The rows are grouped in 4 different ways at once. Each group adds its own fixed numbers to the row, and there is some noise. The rows also spread widely along 16 directions, which tell nothing about the answers.
(in the rows, 128 means zero)
Known rows, each followed by its group in each grouping:
[130 106  88 134 119 171 134 158 130  85 141 182 117  86 162 147  71 169
 148 152 142 138 133 127  77 140 112  99 130 141 132 215  75 150 105 121
 144 163 199 138 172 110 123]
z_734 K z_142 (3)
[114 136  74  73 120 103 122 164 108 101 162 100 120  76 132 103 101 106
 123 133  64 165 129 121 112  79 116  83 126 131 144 101 152 145 154 112
 146 147 119  69 123 159  69]
z_734 A z_142 (2)
[170 119 126  91 172 133 130 122 135 132  97 130  83 129  95 124 113 146
 107 129 163 153 154 129 139 167  70 155 124  81 124 134  93 111 168 150
 130 132 171 121 129 119 149]
z_454 F z_560 (2)
[138 118  55 118 126 145 121  82  67 137 116 127 171 112 120 137 134 146
 123 125 122 164 160 123  89 142 118  98 100 137 113 126 118 211 185  97
 132 139 149 155 148 146  81]
z_603 H z_915 (4)
[192 100 135 136 126 155 125 135 139 131 171  84 119  78 127 151 102 158
 136  66 106 160 104 155  95 141  87 194 172  76 113 140 120 151 166 160
 129  95 136 136 187 137 134]
z_603 K z_915 (0)
[147 115  90 100 110 155 128 118  85 127 124 174 154 106 156 152 112 140
 115 120  89 164 132 126 143 153 126 103 101 167 102 128 158 149 146  47
 148 189 165 110 171 137  77]
z_454 F z_560 (1)
[131 130  93 150  68 158 159 167  99 111 176 151 154 104 158 151  94 132
 117 112 119 135 125 146  83 167 126 127 150 130 143 171 167 185 145  96
 135 155 147  95 224 124 137]
z_603 H z_142 (0)
[ 61 130 115 170 112 140 151 147 126 136 148 135 122 144 129 169 130 127
 152 163 168 133 110 144 106 108  94 105 171 159 121 190 130 127 125 166
 129 118 107 103 112 167 172]
z_603 A z_560 (5)
[ 97  83 127  94  31 116 137 112 118 112  96 157 107 152 140 166 126 110
 124 114  94 131 113 131 136 117 126 184 113 180 107 157 187 137 157 125
 117 151 127  71 130 151 128]
z_734 A z_915 (3)
[149  89 147 119 146 166 126 143 117 161 122 119  92 149 110 145  64 118
 155 184 163 128 182 151 121 105 107  87 171 125 108 164 105 107 178 133
 114 123 200 108 126 205 123]
z_454 A z_915 (1)
[134 136  86 110 139 122 144 104 107 133 148 150 167 162 138 103 171 116
 122 122 112 136  87 154  96 127 155 125  88 125 152  98 140 167 183  92
 136 131 114 161 147 131 134]
z_603 H z_142 (4)
[ 89 140  74  42 108  94 126 163 127  71 159 119  79  88 166 109  77 128
 118 151 111 142  59 123 161 110 131 162 150 156 123  79 161  94  87  98
 133 144 138 101 132 203 116]
z_454 H z_915 (5)
[151 113 128  82 150 125 123 111 135 125 106 131  81 132 112 136  89 138
 127 132 144 153 122 133 167 130  84 158 131 127  96 137 128  84 143 127
 125 128 165 115 112 168 130]
z_454 H z_915 (1)
[108 161 108 161 138 102 103 126 112 126 138 131  99 138 102 158  93  84
 152 130 155 130 163 134  99  88 118  50 144 103 113 207 148 121 131 149
  97 131 116  63 127 174 131]
z_603 H z_142 (3)
[ 66 178 150 156 153  58 151 144 169 152 107 131 137 168 124 171 156 131
 108 134 175 123 163 139 110 161 148  91 136  91 142 110 117 118 164 142
 147 133  83  87 107 110 173]
z_603 H z_915 (0)
[104 146 115 126 178  68  88 150 153 134 159 114  74  61 160 165  77 195
 149 136 166 136 134 121 133 138 136 128 186 118  70  87  86  89  72 131
 105 160 132 129 129 181 125]
z_734 A z_560 (4)
[128 111 134 154 134 147 115 145 114 146 184 112 168 145 146 153 135 116
 172 109 110 117 107 153  63  84 183 102 150 122 138 165 117 158 195 123
 115  88 113 118 167 175 126]
z_734 K z_560 (1)
[108 151  62  84 136 102  71  67 148 105 145 111 126 123 117 130 138 108
 136 125  99 155  87 126 163 107  85 159  79 165  87  66 169 139 178 107
  88 115  94 144 118 177 111]
z_734 A z_142 (1)
[162  67  96  75 169 118  92 113  77 143 125 110  80  81 128 111 117 176
 145 140 153 140 105 131 116 124 125 186 152 137  94 121  71 125 117 154
  72 125 162 175 119 170 144]
z_454 H z_142 (4)
[138 128 114 132 109 116  76  98 163 134 134 120 128  88 120 204 128 118
 143 104  68 166  96 145 156  80  75 124  91 189  70 161 158  89 161 114
  91 130  85 109 116 102 108]
z_603 H z_560 (3)
[135 105  98 182 133 164 146 111  63 145 157 158 158 120 145 153 138 159
 148 101 148 148 132 133  61 151 122 111 143 115 118 185 106 200 136 136
 123 144 140 144 185 143 147]
z_454 A z_915 (5)
[162 172  97 151 161 142 125 148 106 130 135 127 163  97 125 175 112 151
 108 125 171 136 146 133 101 191 121 132 137 141 126 148 117 148 144  95
 126 153 150 124 215  97 173]
z_603 K z_142 (3)
[141  82 150 143 141 153 112 131 147 181 119 149  90 147 129 154  91 108
 163 201 150 119 179 172 116  93 106  62 138 134 106 163  92 102 176 136
  86 145 182 131 109 157 138]
z_454 A z_142 (3)
[150 110  73  95 142 166 141 134  91 139 152 134 174 116 151 112 134 152
 129 163 111 153 115 149 103 127 144 114 112 172 136 112 106 166 178  75
 138 144 169 171 163 133 107]
z_734 H z_560 (4)
[ 87 122 103 111 133  96 128 143 139 106 112 144 148 126 128 154 167 169
 122 123 145 120 101 121  78 133 136 155  96 158 152 175  69 124 147 163
 121 115  99 136 110  68 176]
z_603 H z_560 (4)
[111 141 109  92 107  91 144 156  64 117 135 155 150 169 140 139 138  77
 113 111  95 117 114 129  99  95 202  88 110 154 154 150 180 119 143  88
 134 165 101  46 136 153 125]
z_603 A z_560 (5)
[101 142 112 154 134 132 156 121 137 165 129 153 123 148 134 143 108  99
 135 179 124 155 173 159 131 111  96  13 133 111 114 105 149 135 156  97
 159 171 141 108 102 173  88]
z_603 A z_915 (5)
[105  81  73 120  86 138 104 120 126  85 167 195 103 127 170 117 103 131
 177 133 106 115 128 130  40  86 149  89 100  99 140 189  81 187 143 151
  95 139 164 155 139 155  99]
z_734 A z_560 (3)
[162  70 144  94  87 161 130 148 152 144 122 148 115 147 135 134  89  96
 137 162  98 117 149 171 118 117 124 118 116 135 134 132 140 119 206  98
 115 146 192 111 153 147 110]
z_734 K z_142 (1)
[131 120  67 105 154 123 123 109 102 117 137 135 163 115 132 101 165 141
 132 124  98 152 116 133  79 118 130 107  88 124 145 110  99 187 169 115
 138 137 122 155 133 121 102]
z_734 K z_142 (4)
[107 151  85 116 136  62 115  89  58 143 115 168 136 150 137 143 163 116
 114 103 127 136 138 121 122 143 176 104 101 124 109  87 166 171 124  93
 106 189  89 102 131 162 129]
z_603 A z_915 (0)
[123 136 128 121 157 125 176 154  72 183  90 123 135 128 125 146 129 137
 100 181 166 155 178 135 149 170 119  98 167 161 117 110 136 129 142  96
 158 180 160  84 138 149 149]
z_454 A z_142 (3)
[ 54 173  91 158 182  95 137 112  96 129 107 133 146 119 119 160 135 172
 134 141 185 169 154  93 130 153 107  79 150 151  94 142 113 148 110 128
 165 146 110  97 102 168 125]
z_734 A z_142 (1)
[159 133 136 139 156 106 121  84  99 179 128 120 151 175 104 140 164  67
 133 101  88 152 141 163 123  81 138  64 100 108 113 109 183 129 209 100
 125 133  87  90 109 166 100]
z_603 A z_142 (5)
[ 86 172  90 100 174 103 142 159 183  75 151 124 119 108 150 105  96 164
 128 144 138 150 129 115 102 140 113  93 131  78 159  91  73 131 151 129
 184 107 143 127 119 150 106]
z_454 A z_142 (1)

New rows, each followed by its group in each grouping:
[ 51 164  75  76 111  92 166 147 131  52 128 156 132 189 129  93 151 106
 108 137 148 121  81 113 102 128 150 146  99 124 186 151 140 136 147 138
 164 108 107  87 119 143 164]
z_734 H z_560 (5)
[161 124 131 177 129 128  97  75 119 122 128 113 139 121  92 198 135 122
 145  29 108 168 113 125 112 109  76 152 110 121  74 215 158 136 161 159
 108 108  83  81 155 128 132]
z_734 K z_915 (5)
[141 146 142 163 138  83 142  85 191 127 121 214  76 161 142 154 123 133
 126  85 148 138 131 150 121 170 101 119  96  34 102 132 127 114 115 133
 131 172 135 138 139 103 153]
z_603 H z_915 (3)
[115  97 130 126 177 109 130 108 103 170 116 109 161 106 143 160 191 185
 131 118 128 159  71 139 134 136 147 172 139 181 103  98  98 125 138 122
 141 127  94 153 104 125 158]
z_734 K z_142 (5)
[ 87 137  98 120 175 104 115 122 163  97 133 153  86  91 159 146  85 210
 152 146 176 157  84 118 153 138 115 138 152 151  84 136  80  80  65 123
 151 139 157 157  99 169 122]
z_734 H z_142 (4)
[ 78 105  93 114 111 116 130 155 110 137 155 134 136 100 165 131 130 150
 144 169 118 131  97 143 108 104 152 114 146 186 121 121 117 141 123 113
 114 149 124 133 124 150 130]
z_734 H z_142 (4)
[146  89  93  88 145 114 118 106 108 134 127 160 147 103 145 117 161 149
 131 115  72 160 112 134 103 121 128 115  75 123 126 106  92 157 167 110
 121 151 127 159 124  99  99]
z_454 H z_560 (1)
[135 122 102 110 121 141 135 163 116 130 184 109 126  85 139 122 105 111
 133 133  82 162  94 148 124  90  99 115 148 147 123 127 155 132 140 119
 120 135 121 105 155 156 118]
z_454 H z_915 (1)
[130  67 142 132 138  95 128  96 140 181 132 150  95 108 138 128 183 134
 144 114  87 157  89 165 128 108  91 149 116 106  93  82 120 132 125 166
  96 163  86 159  91 116 150]
z_734 K z_915 (5)
[123 155  95  90 118  92 124 146 169  89 143 128 133 105 149 141 110 130
 109 111  96 137 117 132 106 134 137 127 105 104 147  99 126 131 162 106
 143 132 123 114 153 110 114]
z_603 H z_915 (3)
[117 152  63  83 113 148 150 145 120  68 117 112 155 109 126 125  80 140
 102 137 128 161 141 116 109 149 100 112 121 134 156 144 131 154 178  95
 186 112 168  99 153 145  83]
z_603 H z_142 (5)
[116 148 137 193 183 106  92 127 109 154 143 143 118 111 131 193 111 145
 159 111 180 126 138 127 102 131 137  83 161 122  85 187 111 115  95 137
  87 148 110  97 156 157 166]
z_454 K z_142 (1)
[138 164 138 117 206  86 103 130 135 143 130  84  76 106 111 141 100 138
 128 122 169 150 129 132 155 130 107 140 187  93  90 115 123  80 120 150
 116 118 119  92 115 188 152]
z_454 F z_142 (3)
[154 149 135 137 175  94 111 118 172 153 127 174  59 122 102 149 117 123
 119 127 154 149 145 142 165 158  57 118 112  93  84 129 132  74 106 142
  94 195 129 108 126  94 173]
z_734 F z_560 (2)
[131  84 163  97 118  75 129 105 102 162 119 137 127 139 172 150 175 143
 122  60  80 139  83 146 131 131 203 171 131 111 107  74 146 116 154  98
 135 143  97 103 120 160 110]
z_454 F z_560 (5)
[146 110  85  90 167 142  97 109 139 134 117 127  86 115 109 109 116 117
 141 193 154 136 129 149 130 116  69 133 112 133 117 114  91 130 157 150
  81 128 164 174 117 147 157]
z_454 K z_142 (3)
[125 113  85  62 141 107 113  96 139 117 115 119  72 125 139  98  82 138
 137 163 142 148 136 138 134 123 126 128 143  83 117  71 108 136 160 119
 137 108 180 159  97 221  78]
z_603 H z_142 (3)
[118 139  98 163 142 122 128 142  76 138 118 183 165 119 147 183 122 159
 119 132 167 116 180 122  65 175 160  64 114 142 129 174  95 158 128  98
 119 189 148 111 175  95 150]
z_603 A z_142 (5)
[132 127 143 100 131  88 130 122 168  98 123 152 128 132 171 146 129 162
 114  54  91 141 108 128 107 152 168 150 104  64 136 100 105 115 169 104
 173 126 126 108 138 117  96]
z_454 F z_560 (5)
[127 134  97 139 112 176 159 138 112 136 141 138 141 152 119 134 136 105
 124 173 163 137 113 155 124 156  84 151 138 169 136 154 162 165 158 118
 120 141 147 126 185 135 192]
z_734 K z_142 (3)
[184 109 104  66 193 107 121 110 102 106  85 158 102 126 100 104 135 159
 105 108 140 150 129 118 117 146  99 159  77 113 125 149  77 106 136 144
 123 151 161 136 117  89 146]
z_454 A z_142 (4)
[ 86 133  60 148 130 146 102 115 157  93 170 145 106 100 140 140  83 151
 169 155 154 145 132 127  87 114  85  80 131 111 110 170  84 159 134 148
 109 115 150 158 138 168 110]
z_734 H z_560 (5)
[ 78 192  70 128 142 115 117 169 125  95 180  91 129 102 129 141  75 102
 140 153 136 150 146 119 119  93 112  51 163 137 124 136 157 128 133 116
 138 132 114  57 145 198 104]
z_734 A z_560 (5)
[160 121  73 110 121 165 102 132  82 105 127  93 138  99 102 149  77 118
 124 132 134 146 170 117  94 129  82 120 124 147 120 179 132 161 188 126
 100 124 166  88 183 151 116]
z_454 A z_142 (5)
[113 107  95 148 120 120  91  73 106 145 109 153 110 161 103 143 132  97
 160 136 137 133 202 130  76 101 102  56  93  80 111 170 110 189 199 161
  78 129 128 111 112 163 103]
z_454 A z_560 (0)
[153  88 152  65 130 114 166 183 114 122 133 166 117 151 162 105 139 133
 119 121 101 116  71 156 105 117 187 168 127 129 168 126 109  89 126 110
 150 151 151 113 141 121 153]
z_454 K z_560 (4)
[148 141 121 136 212 119 137 127 147 138 149 181  95 132 124 112 148 140
 135 142 166 142  84 151 133 152  81 140 117 100 122 123  89 101  90 152
 109 162 130 176 138 106 209]
z_454 K z_915 (1)
[136  65 108 112  86 142 136 110  98 163 126 187 108 139 143 128 163 111
 131 154 114 123  96 166 121 137 107 169 101 162 110 107 151 163 131 122
  68 186 137 162 154 125 172]
z_454 K z_915 (4)
[118 135  99  91 157 112 161 131 103 159 123 133  78 148 129  88 112 107
 120 191 173 150 156 147 150 145 117 100 169  83 122  72 137 141 138 117
 136 152 167 120 122 208 132]
z_454 H z_560 (3)
[116  48 128 118 122 114 131 110 113 169 156 162  93 129 163 110 180 148
 168 138 109 129  79 163  95  98 140 167 137 126 112 114  91 154 128 171
  86 139 115 184 102 146 159]
z_734 A z_560 (3)
[110 154 100 131 111  81  49 103 119 126 187 104 123 133 135 170 122  74
 160  85  96 112 108 134 110  76 163 119 118 127  94 113 185 141 176 116
  41 110  63  90 165 205 120]
z_454 A z_560 (1)
[126 114 119 119 120 129 106 164 130 116 146 131 168  92 141 192 137 153
 129 114 103 122  76 137  95 110 146 151 100 207 141 193  99  93 155 115
 105 122 107 116 151  59 166]
z_603 H z_142 (2)
[142 106 104 133 155 138 143 155 137 111 159 160 101 105 120 110 129 151
 144 137 148 139 109 141  70 123  83 134 128 105 144 206  62 139 113 197
 104 135 145 154 140  76 192]
z_734 H z_915 (3)
[ 88 117 105 100 166 115  98 137 150 141 159  88 109  90 148 140 118 158
 164 172 124 147 106 135 125  77 123 103 156 144 117  90  72 110 158 138
 127  94 121 149  81 191 106]
z_454 A z_560 (2)
[166 109 101 138 104 162 122 135 133 127 201 142  99 101 157 130  71 113
 163 126 100 152 123 159 105 104 102 110 157 104 100 145 149 155 142 115
 107 146 168 133 188 184 102]
z_734 A z_560 (3)
[165 134 137 170 159 149 171 115  67 180 161 124 175 143 111 152 182 124
 126  72 111 187  95 147 133 129 109 137 142 143 109 153 175 145 161 108
 160 139  90  95 169 128 153]
z_734 A z_560 (2)
[ 96 160  34 100 135 125 140 140  40  88 123 158 163 138 123 117 144 138
 101 154 182 118 131 107  73 167 146 135 107 171 158 158 124 194 123 119
 116 161 140 127 171 133 172]
z_603 A z_142 (4)
[163 144 122  88 147  72  77 138 179 110 156 120 113  91 162 157 100 142
 127  90  93 119 103 146 111 123 173 148 106 107 123  86 110  87 160  96
  98 126 125 132 157 111 120]
z_603 H z_142 (3)
[109  93 127 136 141  87 119 113 112 146 145 110 114 103 133 136 173 163
 148  92 132 142  80 134  90 118 130 190 154 123 109 154  98 147 128 194
  94 103  80 139 116 129 181]
z_734 H z_142 (3)
[171  66 156  90 150  84 102 160 121 135 147 132 109  62 154 146 132 170
 141  71  49 147 100 137  88  77 153 138 117 118 121 149  67  93 126 161
 108 150 110 109 106  78 118]
z_454 A z_915 (0)
[ 95 186 145 195 149 104 136 122 150 158 154 153 136 184 125 190 133  96
 138 126 176 115 123 156 124 134 130  90 144 125 109 145 167 101 138 118
 110 143  86  95 149 156 192]
z_603 A z_915 (5)
[167 157  94 103 169 106  56 126 178  80 203  79 117  70 125 135  84 119
 157  71  68 150  94 132 103  69  99 125 110  88 112 118 121 112 180 135
  95  82  99 121 154 156  89]
z_454 A z_142 (1)
[131 114 137 107 145 103 106 122 169 124 147 128 104 148 158 129 123 148
 135 111 146 101 107 153 103 152 171 179 142  80 131  81 101 121 179 128
 104 103 143 150 146 163 152]
z_734 F z_142 (5)
[145 139 108  86 192 117 165 135  94 110 126 179 136 152 148 108 128 160
 119 124 135 154 108 131 116 136 170  91 113 106 149 123  90 109 120  85
 203 159 165 135 115 144 109]
z_603 A z_560 (5)
[127 107  85  95 144  96  73 127 110  67 152 173  95  79 164 149 102 174
 148  93 121 122  68 105  87 107 154 159  98 148 109 178  81 106  78 138
  82 150 136 138 144 127 141]
z_454 A z_142 (5)
[122 110 121  56  94  84 109 144 153  93 121 140  85 120 156 136 111 121
 119 125 105 109  82 141 130 120 160 187 118 135 136  95 142  99 133 115
 112 137 138 114 133 150 135]
z_603 K z_142 (3)
[ 94 115 116 185 136 150 173 143  91 167 161 124 127 113 137 135 154 137
 155 141 153 162 120 146  89 128  93 106 191 104 121 157 116 192 120 170
 141 129 108 125 148 165 161]
z_454 K z_560 (3)
[122 111 139  89 120  96 106 149 165 107 139 105  68 105 145 147  55 150
 151 114 122 139 143 123 117 102 147 120 167  79 114 135 103  90 152 132
 145 105 160  82 114 195  75]
z_734 H z_560 (2)
[140 119 119  51 119  56  97 149 134  98 133 121  69 105 148 112  82 112
 120 102  82 130 136 126 122 104 159 131 125  77 128  81 143 109 144 122
 114 147 133  67 122 179  85]
z_454 A z_142 (0)
[104  96 122 137 128 136 139 160 154 141 138 144 164  88 159 161 131 171
 145 148  81 149 138 152  76  94 128  59 113 160 137 146  68 131 164 118
 162 143 134 139  98  85  87]
z_603 A z_142 (4)
[ 99 157 168 132 136 108 121 141 218 137 148 134 131 146 160 196 109 126
 141 134 103 135  89 156 170  97 139 104 121 162 112  98 150  42 177  66
 159 122 112  93 118 151 117]
z_454 A z_142 (2)
[112 134 137 127 124 126 107 126 177 119 108 112 101 121 119 178  87 132
 126 130 143 135 135 135 153 135  79 137 141 140  98 150 136  83 168 133
 120 115 138  83 125 149 132]
z_454 F z_142 (5)
[138 124  89 119 155 148 139  92 133 110 146 187 117 171 136 104 138 119
 139 138 144 138  97 147 101 128  99 123  87  98 136 132 106 153 153 130
 123 136 152 178 141 146 153]
z_454 A z_915 (5)
[ 92 145  81 101 186  85 113 107  97  94 127 146 102  98 129 135 122 172
 142 115 143 167  86 100 139 112 116 125 139 141  94 140 105 115  67 143
 150 140 113 129  78 182 117]
z_603 A z_915 (1)
[127 123 109 126 124 132 133 114  97 149 113  95 113 141  77 138 140  76
 133 137 131 158 143 142 122  91  65 117 146 125 118 171 163 149 170 172
 117 107 101  80 110 165 140]
z_603 K z_560 (3)
[148  84 137  70 154 119 143 128 124 168  76 130  93 154 106  98 153 104
 115 190 138 131 150 160 137 129 103 138 115 111 145  86 104 121 182 143
 115 143 158 134  92 132 159]
z_454 K z_142 (3)
[119  81 127 124 157 111 147 155 122 144 134 126 123  50 169 142 117 208
 141 116  99 174 132 127  94 125 132  90 161 101 117 128  46 128 116 137
 172 144 142 131 105 117  84]
z_454 H z_560 (5)
[133 156 116 149 148 167 107 111 182 142 138 138 111 150 114 189  88 129
 147 187 192 136 127 152 173 141  62 139 130 188  79 158 135  84 160 108
  97 131 169 148 154 153 179]
z_734 A z_560 (3)
[ 94 105 136 109 136  89 135 168 184 150 121 179 100  87 171 146 108 169
 130 185 115 127 172 146 121 149 129  73 118 128 118  70  76 103 127 106
 131 201 160 131 101  96 113]
z_734 A z_142 (1)
[139 102 139 139 191 122 166 114  71 213  91 132 149 139 124 118 181 146
 121 160 144 171 169 152 123 152 130  75 147 102 125  84  98 166 170 113
 160 163 134 137 103 141 132]
z_454 K z_142 (0)
[ 77 155 113 179 161 108 135 108 124 156 161 104 144  94 156 177 150 179
 144 102 153 177  72 129 149 143 114 139 182 141  78 107 134 129 106 120
 146 115  73 129 137 180 145]
z_454 H z_560 (5)
[213 105 147  96 168 145 124 116 124 108 156 107 108 130 119 118 111 127
 138  54 103 159  45 153 134 104 111 208 142  92 118 150 141  87 156 136
 142  82 139 121 161 170 143]
z_454 K z_142 (5)
[ 91 156  74 106 128 115 149 158  90 103 135 145 143  98 153 128 100 153
 107 143 144 150 138 108 115 169 140 101 142 131 137 116 134 163 118  86
 158 165 149  94 170 156 114]
z_454 H z_142 (1)
[ 94 102  33  69 115  93 105 133  47  90 132 149 120 103 134  84 131 115
 129 148 115 118 147 113  45 103 154  87  99 116 161 136  99 205 132 154
  93 154 130 125 117 152 109]
z_603 A z_142 (5)
[119 131  97 103 204 148 116 130 109 151 121 129 148 142 103 122 136 107
 148 216 126 152 138 143 142  68 101  33  96 195 130 145  97  99 180 107
 129 135 144 133  71 147 118]
z_454 A z_142 (1)
[169 110 110  86 141 166 130 133  80 147 138  78 146 100 107 142 125 129
 115 128  98 175  92 137 160 108  85 169 140 199 112 129 161 115 179 100
 137 115 136 101 148 157 127]
z_454 A z_142 (2)
